The rows come from 5 hidden closed curves, with some noise, and rows from the same curve form a group. Each curve winds through 8 dimensions. The rows are also pushed far along 3 directions, which tell nothing about the answers.
(in the rows, 128 means zero)
Known rows, each followed by its group:
[124 131  97 110 108 156 126 135 132 135 147 124 119 146 134  98 114 128
 127 130 127 125 122] => z839
[ 60 155 106  79 167 170 107 126  56 106 119 138 165 162 169  79 103 127
 100 174 129 168  95] => z294
[122 116 122 145 158 112 174 108 146 143  77  78 125 125 129 112 159  97
 117  96 108 175 163] => z870
[ 67 165 132 113 126 148  92 134  66 115 148 153 149 170 160 111  90 144
  93 186 133 124  82] => z870
[164 127 144 149 103 124 152 117 167 131 133 128 121 107 100 149 136 123
 122 107 137 110 142] => z330
[121 136 121 117 153 133 145 142 139 126 123 147 139 123 123 127 134 126
 129 130 134 160 130] => z330
[115 137 121 138 108 139 134 118 130 135 143 111 115 140 131 106 133 124
 112 123 130 125 134] => z839
[160 109 136 114 109 128 128 125 138 134 106 128 107  87 119 122 146 107
 119 102 138 152 138] => z870
[105 149 129 110 139 130 119 127  79 116 119 131 144 146 163  97 111 134
  86 155 124 156 101] => z839
[141 120 128 105  78 163  80 155 166 113 199 140 127 104 100 120 117 142
 148 134 180 104 134] => z312
[170 107 148 132 111 110 114 141 141 120 133 135 120 132 119 154 131 148
 124 126 137 119 119] => z312
[101 164 110  99 169 127 121 130  63  99 136 124 157 151 151 122 118 137
 116 163 126 141 107] => z294
[123 101 115 127 144 125 141 128 112 135  93 114 123 169 150 127 125 132
 144 129  94 128 121] => z312
[122 138  88  95 145 158 158 136 119 127 120 129 132 144 150  89 118 111
 111 124 122 164 128] => z839
[107 121 124 127 105 173 133 132 164 142 140 130 123 125 122 107 121 113
 137 114 143 125 148] => z294
[134 154 139 120  99 131 127 157 146 122 179 158 126 100 111 139 119 140
 132 135 155 116 129] => z870
[102 146 124 106 101 167  75 132 103 125 171 142 123 130 147 101 108 122
 124 135 157 106 120] => z330
[116 147 130 143 158  85 117 142 120 120 140 115 152 135 122 158 119 145
 149 156 122 119 129] => z839
[121 154 143 102  87 161  90 158 111 117 180 184 124 117 143 112 100 143
 106 145 162 116 100] => z330
[ 88 161 102 123 130 125 106 132  78 127 152 119 127 173 146 127 100 143
 143 171 107  86 102] => z870
[113 130 109  99 155 133 127 138  95 107 124 104 144 140 147 109 122 138
 135 142 123 148 124] => z312
[117 162 126  98 112 150  91 131  97  94 185 122 144 114 133 108 112 135
 108 149 166 118 120] => z294
[157 101 167 137  80 152 104 142 202 134 153 172 124 100  96 137 133 126
 108 107 182 139 140] => z312
[130 123 105 110 145 124  94 114 100 126 121 105 127 139 133 118 137 119
 137 132 128 133 124] => z330
[134 139 117  97  92 161 106 147 141 123 168 135 119 121 135  69 126 130
  94 123 162 158 126] => z330
[147  98 157 135  96 138  90 129 160 123 147 144 130 121 112 150 127 127
 122 120 167 112 132] => z312
[111 120 114 150 193  98 148 104 112 138  80 104 147 169 137 150 145 114
 133 129 100 144 133] => z312
[ 85 143 126 122 161 142 134 126 116 124 134 134 148 130 134 135 126 111
 129 138 137 138 136] => z839
[ 93 138 113 104 122 179 116 133 111 110 159 152 152 161 152  82  98 147
  98 157 140 135 100] => z870
[107 135 122 121 155 142 158 129 122 117 129 133 141 113 137 128 127 120
 136 121 126 135 141] => z870
[114 159 126 116 130 119 101 137  80 119 147 164 139 152 147 123 107 160
 109 175 121 117  77] => z312
[157 143 120 121 101 123 111 134 131 119 190 139 115 122  99 158 139 140
 135 131 156  92 126] => z839
[139 135 153 142 110 105  94 130 128 128 143 146 131 142 114 160 124 137
 111 149 148 113 110] => z870
[130 100 131 134 114 159 173 120 179 154  75 110 114 115 142  73 136  90
  98  78 119 185 160] => z839
[125 119 108 107 131 156 155 148 162 141 109 136 121 127 133  78 140 117
 112 110 131 192 138] => z330
[119 109 103 104 182 136 148 111  87 133  60 126 134 146 154 121 137 102
 133 120  99 163 123] => z294
[ 71 146 112 134 185 134 189 126  97 134  81 118 141 163 165 115 121 119
 135 131  82 152 133] => z294
[103 145 143 143 145 107 126 120 109 127 123 123 134 109 135 128 131 133
 130 136 119 128 130] => z312
[147 116 150 158  76 127 116 132 179 145 148 125 110 114 110 131 123 127
 130 108 141 103 145] => z839
[132 141 129 121 155 108 115 134 103 110 137 138 148 147 123 157 127 144
 128 154 134 128 112] => z294
[132 119 129 100  68 199  75 132 165 106 202 156 140 119 115  82 109 134
  92 134 197 125 119] => z870
[108 129  95 130 146 124 138 116 108 147 103 103 119 165 139 127 128 119
 146 135  97 118 126] => z870
[161  81 153 143 122 118 132 138 174 144 105 150 116 107 107 170 143 124
 161 100 128 121 142] => z312
[134 118 121 158 145  97 136 122 124 127 135 113 127 155 125 161 130 153
 165 136  97  82 125] => z870
[108 138 143 110 127 145  91 131 114 112 145 149 150 130 127 120 117 134
 105 152 161 140 112] => z294
[140 108 126 115 138 131 162 125 135 142  73 124 111  97 134 106 147 100
 117  97 114 178 140] => z870
[ 99 121  82  80 156 177 163 133 126 136  89 128 132 124 152  47 133 105
 114 118 116 205 130] => z312
[ 61 153 102 110 132 176 138 139 111 127 147 130 140 160 153  85  97 130
 128 153 120 128 119] => z294
[126  82 111 122 171 139 156 113 134 143  65 112 124 130 136 138 147  93
 159  91 105 148 153] => z312
[125 141 140 166 198  69 176 109  74 138  43 109 123 161 143 180 148 141
 174 124  54 108 126] => z294
[120 132 117 105 126 147 138 106  94 125  98 124 125 106 136 101 122 123
 125 133 106 130 114] => z330
[136 146 132 151  95 119 117 123 141 141 158 128 111 118 120 122 129 139
 131 125 127  93 126] => z312
[105 129  85  94 150 155 109 114  90 130 114 102 127 156 158  80 131 107
 122 129 120 153 123] => z330
[119 146 132 115 112 165 131 127 116 112 158 140 137 115 144 110 113 120
 100 122 149 122 127] => z870
[107 122 131 102  72 210 114 132 156 141 144 160 113 103 137  67 108 103
 105 107 161 140 131] => z330
[ 70 154 132  97  91 204  89 153 141 119 186 167 154 125 144  75  77 123
  98 153 177 133 120] => z839
[ 41 174 102  87 136 199 132 146 105 115 160 146 159 154 160  49  92 130
  97 166 142 167 113] => z330
[ 81 124 117 114 125 187 144 125 143 145 117 139 129 135 144  84 116  99
 116 114 134 155 138] => z839
[127 104 120 143 157 116 131 109 140 142 101 124 132 152 117 160 151 107
 141 120 126 132 136] => z839
[ 91 166 138 153 180  70 107 135  72 111 150 129 159 161 132 198 113 156
 160 183 111  80 111] => z839
[147  97 125 141 154  84 117 115 107 135  83 117 123 150 127 169 140 132
 150 136  98 114 114] => z294
[ 63 142 107  75 139 202 122 123  79 129 108 137 131 137 193  33 113  92
  82 120 136 189 122] => z330
[119 123 117 115 161 127 148 124 126 132  88 111 131 118 125 111 149 124
 146 119 112 166 141] => z294
[125 151 117 101 115 143 103 146  94 122 166 161 121 127 139 135 109 138
 145 143 135  92 107] => z330
[ 83 162 134 134 140 137 146 140 105 122 143 137 140 146 144 129 107 142
 132 147 115 113 122] => z294

New rows, each followed by its group:
[161 129 140 137 127  93 140 121  95 121 115 120 115 120 141 145 133 139
 120 123 101 111 115] => z870
[156 101 132 105 106 153 145 124 157 141  94 130 104  81 123  95 149  92
 107  84 142 180 149] => z870
[170 140 142 142 119  87 128 142 127 120 166 155 113 112 100 191 147 150
 142 134 140  93 121] => z839
[184 116 146 134 109  95 114 128 135 112 144 124 118  96 107 148 146 144
 124 119 141 117 128] => z870
[ 93 163 107 108 145 148 124 130  94 113 151 145 152 145 129 133 102 138
 139 169 127 107 105] => z330
[131  99 123 127 143 155 140 100 177 135  96 119 144 117 104 115 150  91
 110 104 151 177 154] => z330
[115 138 114 112  98 169 109 136 136 131 168 146 123 135 126 118 108 122
 134 136 148 101 124] => z870
[133 130 118 116  99 137  98 131 129 129 147 140 122 130 111 124 115 149
 146 153 127 100 105] => z330
[152  88 121 164 152 103 187 100 168 163  59  83 102 134 117 132 176  94
 136  74  92 158 165] => z839
[148  94 100 112 181 116 160 113 120 128  67  93 131 137 137 127 157 103
 138  99 107 174 148] => z312
[138 150 139 148  86 135 135 141 171 138 171 150 114 106 113 113 125 139
 120 118 141 114 132] => z312
[145 121  96 119 157 124 168 130 136 134 102 114 129 142 131 125 139 112
 129 111 110 161 138] => z839
[136 157 143 146 114 110 135 122 115 116 151 135 135 128 116 155 112 151
 122 151 124  85 112] => z330
[145 125 134 118 108 136 132 110 121 125 111 129 120  88 117 119 126 125
 126 122 123 122 123] => z330
[190 133 139 163 142  42 118 127 106 124 137 117 107 119 109 223 148 151
 182 123 104  56 126] => z330
[150 123 145 145 111 107  80 127 131 134 154 131 110 112 116 166 137 127
 158 113 146  81 136] => z330
[ 98 169 122 146 118 131 107 125 126 125 184 127 139 137 124 120 115 139
 121 153 144 100 123] => z312
[168 121 142 128 125 107 123 148 137 130 132 163 112 107 116 169 138 134
 148 118 134 118 124] => z330
[111 160 121 132 103 135 102 120  99 118 184 120 126 150 130 127 119 139
 116 151 145  85 115] => z839
[117 149  97 114 152 117 133 144 102 123 144 142 136 170 128 136 128 149
 131 165 118 132 102] => z839
[108 133 129 132 105 155 146 121 138 129 134 110 124 126 142  77 124 127
 106 117 126 138 138] => z870
[141 118 145 144 138  98 159 137 148 130 109 117 120  96 120 144 146 128
 140 111 116 142 149] => z294
[186 120 149 179 126  54 127 131 162 138 137 111 111 137  97 195 158 147
 151 112 122  97 140] => z330
[111 151 116 138 117 132 131 120 117 139 138 121 116 135 140  99 120 132
 122 131 112 114 119] => z312
[125 129 122 100  95 169 115 134 122 130 127 143 111 127 136  81 117 135
 124 128 131 135 112] => z294
[127 134 139 124 115 143 132 133 135 128 152 156 115  91 112 149 139 117
 142 116 149 114 139] => z839
[ 98 146 110  88 116 182 140 139 109 127 150 163 118 114 143  93 120 115
 117 127 141 141 120] => z839
[120 155 117 102  99 147 112 127  84 129 139 131 111 129 151 102 110 119
 102 138 129 123 107] => z870
[181 117 151 147 126  85 146 143 154 133 118 146 118 105 109 179 144 135
 137 111 123 123 132] => z839
[ 84 161 151 109 102 171  97 145 133 108 180 157 152 115 126 100 106 145
 106 154 172 138 122] => z294
[152  87 169 152 100 132 128 117 180 144 105 146 113  86 106 144 144 110
 125  89 146 130 149] => z870
[119 124 105 108 141 176 182 137 163 142 109 150 127 114 138  87 135  98
 117  95 128 180 147] => z312
[171 125 136 146 137  80 120 123 121 134 114 147 118 121 118 164 146 144
 131 131 113 118 108] => z312
[115 125 114 110  97 172 125 139 171 134 151 123 128 120 123  66 123 118
 108 122 153 166 140] => z839
[144 155 148 166 115  74 111 129 120 120 168 102 127 134 115 168 127 155
 136 145 126  78 126] => z839
[116 137 139 125  97 150 109 141 122 133 150 164 120 131 135 125 106 140
 132 141 134  99 109] => z330
[131 160 118 111 120 124 118 149  99 112 182 162 126 141 121 146 125 157
 122 162 143 107 100] => z839
[190  84 154 170 130  71 163 127 176 143  88 111 109 111 106 169 160 125
 128  91 112 143 151] => z294
[ 92 142  96 105 168 135 159 145 100 134 100 128 135 165 160  82 127 136
 120 145  95 181 113] => z330
[126 141 149 129  77 162  92 125 144 126 165 133 116 107 112 113 121 132
 139 118 160  88 136] => z294
[123 114 119  86 112 194 113 116 128  99 152 133 145 105 144  59 122 125
  92 116 164 155 128] => z870
[150 103 164 149  97 144 125 137 211 143 141 148 127  77  96 150 129 102
 137  88 167 128 167] => z839
[163 135 117 153 152  55 111 123 103 120 139  90 123 148 106 196 146 157
 182 145 103  71 125] => z294
[110 128  97 122 143 142 158 137 143 143 110 116 126 161 137  89 133 127
 126 127 107 163 128] => z330
[122 154 121 129 156  96 117 151  93 107 169 142 144 145 126 183 111 161
 169 166 121  79 112] => z312
[114 135 119 123 138 149 128 116 142 120 132 134 153 127 108 136 125 121
 126 144 144 131 129] => z330
[ 86 139 113 143 158 122 144 123 101 136 113 113 130 164 143 140 119 133
 165 142  90 102 127] => z294
[106 147 120 111 153 135 137 138 124 119 126 129 149 148 128 110 128 140
 124 147 131 162 123] => z294
[131  99 105 130 144 107 168 133 137 140  96 100 114 126 137 124 136 118
 142 114  92 146 142] => z294
[112 144  88 111 135 143 143 127 118 128 143 114 126 159 134  98 131 127
 122 140 123 142 123] => z839
[ 80 141  97 108 160 167 131 116 107 124 123 125 155 169 158  83 116 112
  95 143 134 168 119] => z312
[129 139 129 110 132 144 123 119 125 113 134 143 151 112 113 129 123 125
 110 142 152 144 120] => z330
[149 136 117 132 184  79 160 114  81 123  84 120 131 132 133 178 141 130
 152 130  83 117 121] => z330
[185 104 133 129 112 112 125 120 155 126 124 119 118 112 110 134 152 123
 106 107 146 146 134] => z870
[ 88 154 109 141 147 106 109 118  62 130 135 112 130 187 154 141 106 149
 147 170  91  76  97] => z839
[198  61 151 148 112 118 176 118 220 143  90 102 106  62 101 137 172  76
 104  46 148 179 190] => z294
[204 104 146 141 120  98 138 115 171 126 117 135 115  70  77 188 158 116
 153  89 141 112 151] => z330
[153 126 143 138 118 106  95 151 158 123 158 154 142 134 106 165 115 146
 128 148 153 117 117] => z839
[127 129 122 146 183  57 149 120  60 134  63 100 117 159 147 163 139 158
 174 148  47 108 106] => z294
[158 105 120 133 166 104 156  99 131 130  82  79 126 116 124 142 164  98
 137  90 116 153 161] => z294
[126 139 115 133 155 111 154 139 104 126 127 132 129 155 140 160 118 136
 146 139 103 105 120] => z294
[124 142 132 128 131 125 132 126 139 131 134 115 131 107 114 137 141 101
 116 118 152 146 153] => z870
[154 109 148 147 143  82 114 111 124 128 103 104 127 107 117 160 150 124
 133 119 125 130 140] => z839
[130 107 118 139 140 137 160 126 181 151 104 110 115 103 111 122 155  99
 156  86 126 153 172] => z330
[101 149 124 126 133 127 134 119 100 121 129 101 134 142 147  92 130 128
  98 138 122 148 125] => z839
[119 132  89 143 182  86 189 116  85 155  57  85 110 176 154 139 141 116
 154 125  48 134 127] => z870
[ 73 122  97  83 158 210 153 103  93 122  83 129 154 167 187  35 113  93
  56 126 125 207 117] => z870
[203  78 193 155  63 137 143 150 252 140 146 165 100  29  71 168 157 110
 139  50 185 129 184] => z312
[167 117 162 137  86 126 122 126 155 122 145 121 110  79 117 132 138 123
 118  92 152 116 148] => z312
[ 96 153 110 115 158 150 159 121 100 132 116 139 132 119 153 107 123 110
 128 123 110 137 131] => z312
[ 92 148 115 145 152 123 153 124 137 144 120 131 137 144 135 104 133 129
 119 140 109 152 127] => z312
[142 117 152 174 135  96 152 112 148 145 115 120 110 116 106 180 158 117
 146 101 122 105 152] => z839
[136 152 132 115 116 119  93 127 103  99 175 115 138 112 123 136 122 137
 123 143 156 107 126] => z294
[120 147 120 134 200  80 162 118  85 124  69  97 140 153 134 142 151 144
 154 137  79 152 127] => z294
[168 109 137 148 113 116 161 111 160 144 102 106 102  82 105 141 151 109
 151  83 114 116 159] => z330
[119 139 116 127 113 132 126 141 137 131 142 111 131 142 138  92 107 136
 120 137 122 134 128] => z839
[150 108 121 121 125 117  99 132 127 129 133 142 127 144 115 156 127 136
 143 142 135 109 111] => z294
[ 98 157 136 127 106 151 101 120 102 125 150 125 125 134 133 115 112 141
 145 141 132  87 122] => z294
[165 109 153 125 100 132 110 125 162 126 132 141 127 102 112 125 140 116
  90 108 167 154 133] => z839
[168  86 109 138 157 111 171 135 201 154  76 111 125 126 108 137 156 101
 145  88 116 180 162] => z839
[125 134  93 112 159 111 125 130  82 116 140 112 136 150 142 151 118 128
 146 151 110 106 116] => z294
[151 108 122 145 140 106 152 134 179 148 114 115 111 102  97 152 158 115
 175  95 119 132 166] => z330
[176 130 169 147  73 102  61 163 187 117 210 170 139 106  78 186 113 162
 132 149 188  85 120] => z839
[138 126 145 127 111 120  73 129 124 119 146 141 141 135 128 141 108 136
 114 148 151 114 112] => z839
[ 95 151  99 114 140 146 115 108  74 119 142 109 133 165 155 109 118 120
 114 148 123 114 115] => z839
